The same things were measured in two ways. Each way mixes the same 11 hidden numbers, adds some noise and spreads widely along 7 directions of its own, which tell nothing about the thing.
In the rows, zero is written as 128.
Some things both ways: the first way, then the second way.
129 138 123 140 153 115 109 122 98 101 160 137 157 120 138 128 88 117 121 130 162 154 147 121 121 182 116 126 108
144 139 155 131 108 144 164 93 130 133 140 98 113 135 129 149 95 122 107 130 94 79

136 93 132 106 131 159 145 106 158 148 186 165 145 143 152 112 81 138 88 109 192 143 153 95 172 139 124 62 119
153 169 92 96 136 161 150 133 110 154 102 135 86 190 77 160 163 159 111 143 121 139

143 84 112 123 140 140 164 123 139 156 117 147 137 125 114 129 132 120 139 84 129 149 122 100 101 94 125 105 153
122 119 99 207 74 134 137 121 169 118 165 122 148 120 208 160 110 95 193 98 145 72

170 60 127 76 116 96 150 117 131 96 159 209 73 133 160 182 84 129 64 129 164 163 167 142 163 153 115 104 117
144 169 178 125 109 155 162 109 87 158 125 178 109 139 98 129 128 121 50 138 157 136

141 130 89 122 146 123 118 120 86 95 144 128 120 151 163 158 99 108 131 135 160 181 139 117 77 158 134 165 136
130 164 199 111 151 140 182 113 130 130 180 187 94 112 160 123 128 144 138 122 74 85

119 149 141 103 123 115 121 142 120 167 112 99 158 112 102 104 122 185 132 166 158 122 169 115 149 129 114 95 142
132 117 175 133 133 101 140 105 109 159 168 131 123 110 128 104 108 117 91 148 118 148

134 134 127 174 107 115 130 111 106 120 114 121 147 100 101 136 125 159 71 123 86 94 140 171 153 130 93 129 124
118 111 120 111 127 158 99 116 153 130 148 96 138 123 157 138 143 140 141 135 107 124

146 130 135 104 156 154 141 126 137 122 150 146 112 164 163 134 79 140 150 103 188 159 140 125 88 118 117 91 147
87 115 108 132 174 103 73 92 136 123 159 78 116 111 130 65 126 130 127 109 82 137

166 81 115 99 118 127 173 127 156 165 133 163 124 95 120 136 98 160 75 128 168 90 179 141 198 110 107 75 124
121 127 122 144 136 124 112 70 99 150 133 89 130 114 96 93 143 109 71 137 107 144

173 119 138 114 117 119 122 128 108 80 152 197 97 118 144 173 93 127 99 117 122 144 149 134 145 122 105 154 113
95 132 150 149 163 83 120 115 129 131 159 185 82 113 67 77 155 144 76 137 135 132

109 138 182 156 120 142 127 103 118 108 152 117 184 194 118 119 94 137 88 123 159 158 125 87 132 141 89 106 118
102 113 137 155 150 124 131 133 173 110 177 125 136 126 181 83 106 129 166 113 106 98

91 139 132 194 131 111 145 126 111 130 127 77 186 137 114 135 83 150 60 165 145 119 147 142 156 169 98 142 111
169 151 107 130 105 165 143 125 119 141 100 129 121 177 141 148 134 125 132 115 135 136

83 139 124 216 138 124 141 105 121 148 114 85 222 101 81 96 127 120 109 130 127 123 118 115 147 155 125 123 120
112 142 187 139 164 101 101 89 86 129 164 147 111 114 131 33 107 126 88 112 122 162

91 125 154 228 131 135 143 94 107 112 125 131 232 142 80 100 129 89 109 98 113 169 72 68 119 142 117 141 112
131 109 171 113 115 157 106 82 140 145 127 60 109 100 146 114 103 139 156 112 79 145

121 135 135 139 126 145 93 107 108 121 166 109 147 143 137 118 120 148 166 90 153 146 135 89 112 116 128 105 123
143 128 145 130 79 170 111 103 120 166 77 90 139 135 92 163 133 107 76 99 79 127

126 139 145 110 143 196 121 117 127 175 99 108 127 160 116 139 120 133 173 140 103 157 165 66 56 58 105 133 171
150 118 119 155 120 155 139 92 117 165 105 142 106 140 86 132 181 125 87 146 116 149

114 137 170 119 147 116 134 124 161 107 151 132 127 144 140 112 66 179 130 126 223 142 136 142 159 166 130 29 119
166 137 179 137 148 83 168 146 149 97 185 190 105 158 212 113 85 133 141 124 185 90

136 150 77 123 131 118 150 128 104 166 68 77 92 63 126 139 125 160 113 130 92 93 182 216 118 116 123 140 153
119 144 144 109 116 171 81 97 91 146 117 100 156 139 128 105 117 116 64 116 127 148

140 134 129 126 164 159 124 126 125 88 165 144 148 153 135 100 85 123 108 93 169 190 85 53 108 157 127 81 116
133 93 148 107 138 139 112 124 128 192 143 154 120 141 112 122 152 154 105 166 119 181

132 104 160 118 107 117 96 87 145 96 169 153 109 110 129 158 92 191 52 122 134 113 181 141 219 155 92 41 76
141 164 77 113 111 151 154 132 153 138 130 150 124 178 135 169 155 152 126 145 177 107

109 181 95 101 167 161 92 147 135 171 145 40 146 99 128 32 109 203 189 117 191 121 123 102 107 156 163 14 157
134 130 113 131 123 129 170 146 134 135 154 137 124 150 115 165 143 132 114 151 149 80

142 127 123 186 112 135 120 95 110 112 152 131 203 120 97 119 134 128 100 100 130 95 126 117 161 128 101 121 111
160 131 179 128 128 136 122 125 122 148 132 158 139 146 145 134 145 115 72 132 109 135

108 156 122 190 154 159 155 119 119 132 109 119 211 174 108 101 117 113 139 135 154 168 79 93 54 129 117 140 170
107 77 91 213 113 103 107 106 138 147 144 109 115 119 137 115 95 75 112 107 150 119

155 123 133 95 138 165 130 130 157 149 152 131 122 113 124 83 110 152 147 77 155 120 129 108 140 109 134 42 149
110 138 92 163 128 120 160 158 165 98 155 145 118 143 114 136 156 135 133 135 170 72

131 170 133 163 92 109 90 123 74 111 112 98 146 90 96 136 130 171 78 163 69 102 156 147 165 137 96 162 111
77 137 98 143 125 110 144 118 145 121 167 96 126 111 104 113 121 133 131 121 146 78

143 190 110 75 169 123 97 132 135 150 78 85 82 41 125 130 111 144 158 169 94 101 220 226 119 163 128 97 164
116 125 125 130 147 142 184 127 164 104 160 140 96 125 129 119 115 132 127 137 118 80

129 154 128 156 149 116 111 129 114 87 141 97 143 148 134 144 86 157 116 143 164 134 130 148 112 168 108 111 128
117 137 48 137 129 130 126 123 152 140 103 96 101 132 83 143 175 129 130 120 132 142

157 132 110 139 119 116 124 127 121 97 130 158 142 110 119 152 138 133 108 125 104 136 120 142 126 126 116 151 147
161 165 217 59 129 130 159 135 93 143 143 199 127 131 138 111 105 135 54 129 161 151

114 85 114 167 125 141 149 117 166 138 176 159 178 115 117 81 116 172 123 77 192 140 67 73 170 125 158 36 123
142 140 119 122 117 85 97 115 101 153 154 126 112 134 155 142 118 135 150 106 165 143

175 125 146 88 117 125 131 132 121 112 111 144 85 117 119 133 105 152 133 111 147 120 149 137 138 104 119 90 138
134 153 191 62 163 126 132 104 116 130 154 85 120 98 128 92 152 166 118 146 125 151

Other things, the second way, with their names:
K_149: 137 101 139 173 123 130 82 133 110 147 153 154 136 159 162 109 127 121 138 122 116 149
K_964: 112 122 155 153 161 105 132 134 135 106 194 156 106 128 139 92 133 140 117 159 156 110
K_134: 111 141 120 74 143 134 100 82 119 131 162 37 122 99 155 109 102 143 148 125 95 142
K_890: 138 142 135 105 150 137 151 146 130 114 157 152 96 162 141 139 123 151 128 139 142 96
K_762: 125 119 161 119 120 169 116 110 119 154 135 147 124 134 114 145 146 134 89 136 80 113
K_256: 125 125 179 146 158 119 126 100 124 134 151 157 101 120 128 78 149 140 113 124 128 132
K_802: 141 109 152 117 124 185 102 106 138 162 113 117 154 147 156 122 141 128 115 120 57 145
K_608: 102 70 188 163 115 139 119 99 138 138 172 142 136 94 121 99 100 109 65 159 107 117
K_291: 137 95 146 146 147 117 104 106 144 146 169 156 120 138 168 109 131 132 118 154 122 148
K_112: 156 136 147 116 101 138 170 122 138 168 106 152 102 131 104 146 111 119 97 119 100 149
K_718: 145 116 89 150 135 95 135 109 162 145 155 112 91 127 168 144 133 132 194 114 117 125
K_874: 118 110 146 111 142 140 150 127 173 116 166 128 111 128 159 117 95 143 146 129 99 92
K_996: 154 137 134 129 112 129 129 128 131 154 135 109 103 143 137 152 121 133 133 145 144 164
K_215: 137 156 128 89 110 157 150 122 142 156 134 92 114 130 121 179 151 153 142 148 120 126
K_184: 117 105 118 185 131 116 116 103 108 136 124 121 138 137 91 93 135 87 59 108 108 104
K_563: 132 133 174 124 136 115 122 157 124 145 150 171 101 126 127 130 142 139 120 127 134 147
K_349: 126 125 123 133 126 131 164 130 149 114 136 119 143 142 134 118 102 107 104 101 114 66
K_227: 122 179 212 75 164 89 131 123 115 134 203 179 111 118 187 75 92 165 141 125 151 151
K_737: 155 133 97 169 86 149 153 127 129 139 109 160 113 194 120 168 101 110 90 120 162 87
K_145: 133 190 121 113 160 65 141 109 100 125 174 175 93 147 120 105 142 150 99 140 183 126
K_504: 151 125 107 132 116 126 84 146 116 191 102 138 122 154 94 154 201 140 122 139 142 206
K_589: 123 112 138 125 113 140 178 90 166 137 147 81 129 84 149 140 115 117 139 118 100 75
K_709: 162 113 156 145 110 142 176 103 146 124 145 144 110 138 182 148 78 106 129 111 108 70
K_377: 143 143 128 97 124 149 119 87 99 179 107 77 121 138 105 123 149 142 103 134 141 168
K_271: 107 166 110 123 137 149 145 149 159 101 174 147 103 163 150 142 123 166 166 142 140 79
K_6: 84 98 101 191 135 85 94 142 176 104 184 156 112 130 119 118 143 134 118 149 156 97
K_766: 143 103 99 170 77 141 88 115 130 168 92 50 129 152 129 155 96 100 134 100 127 153
K_381: 129 151 69 151 107 112 89 136 114 144 142 123 139 161 140 146 161 134 140 130 189 147
K_856: 96 164 104 150 166 91 141 93 136 88 179 111 89 122 157 69 103 137 163 98 159 82
K_724: 127 166 70 127 108 115 160 169 153 132 136 124 86 154 121 186 133 148 181 114 187 103
K_519: 146 141 157 125 148 119 124 132 109 109 183 169 126 137 172 123 151 136 132 136 124 108
K_31: 107 186 143 98 131 106 112 109 61 155 108 63 148 128 91 73 84 95 36 77 184 152
K_667: 73 177 75 129 177 76 124 154 142 112 181 149 104 158 102 97 134 148 112 130 178 104
K_919: 137 136 144 115 137 130 128 90 110 147 134 132 96 113 102 117 171 150 110 143 128 149
K_514: 82 121 162 109 170 138 111 76 121 167 165 152 101 98 69 77 154 151 54 170 72 159
K_989: 161 93 134 143 116 127 118 181 137 147 147 168 154 167 190 147 112 107 145 113 125 131
K_655: 144 111 162 114 133 138 168 105 163 146 128 168 92 92 112 145 162 131 100 135 91 125

Some of these things the first way, each followed by its name:
153 118 138 64 143 153 178 171 132 165 144 154 96 169 162 98 87 181 165 67 202 165 111 101 76 69 121 80 167 -> K_6
95 152 136 181 91 110 133 123 111 141 127 91 198 133 98 88 133 188 96 145 156 123 103 117 162 133 127 114 134 -> K_724
130 137 101 128 122 96 168 146 114 168 79 111 136 88 114 137 123 172 97 162 123 103 165 199 134 125 108 141 159 -> K_134
157 145 125 73 144 146 93 108 152 125 114 125 87 82 121 125 123 159 171 119 141 124 173 129 138 122 143 45 141 -> K_589
148 129 108 132 119 111 158 142 59 93 134 154 138 186 157 177 84 139 38 159 147 181 136 112 95 141 77 212 118 -> K_514
117 144 146 169 134 151 123 105 103 99 115 112 143 162 122 134 94 122 127 123 139 165 116 88 92 123 118 135 123 -> K_256
150 134 114 90 120 120 139 136 99 140 112 116 117 124 127 120 122 163 132 118 158 138 146 122 118 111 123 115 141 -> K_215
127 105 141 143 86 163 164 90 136 177 127 120 165 138 110 124 124 155 63 110 128 103 167 104 188 72 96 111 119 -> K_802
151 157 120 123 124 135 127 137 129 137 124 115 132 103 125 120 113 156 111 139 115 95 155 179 141 128 113 120 158 -> K_989
105 136 192 153 132 128 97 91 121 103 146 144 164 151 110 126 105 122 138 122 133 159 143 106 124 153 104 92 117 -> K_766
123 105 151 149 91 141 146 117 152 134 160 146 177 181 117 127 118 191 98 128 187 136 107 73 161 91 111 83 136 -> K_655
141 140 104 98 188 171 130 119 150 148 137 142 115 93 152 116 95 104 170 98 142 159 160 125 94 131 143 90 147 -> K_737
147 134 84 141 127 153 135 126 83 132 134 129 129 129 147 131 118 125 116 107 111 146 126 120 83 109 122 171 148 -> K_762
155 78 103 142 106 142 166 128 146 172 147 163 145 101 116 116 123 154 87 102 124 86 132 143 166 98 114 98 152 -> K_519
156 118 119 134 143 138 174 130 144 129 120 166 152 127 125 142 97 122 112 125 181 139 130 115 136 112 120 124 135 -> K_718
98 127 144 197 142 139 136 92 134 108 136 129 187 150 114 128 95 121 100 129 155 154 114 108 129 158 114 106 115 -> K_856
93 178 164 133 139 145 98 110 129 142 125 90 162 131 114 101 115 164 143 140 126 146 152 123 116 135 115 87 141 -> K_874
167 119 116 119 136 124 101 114 136 96 142 137 104 57 112 121 111 137 129 85 123 98 146 139 180 145 136 63 106 -> K_504
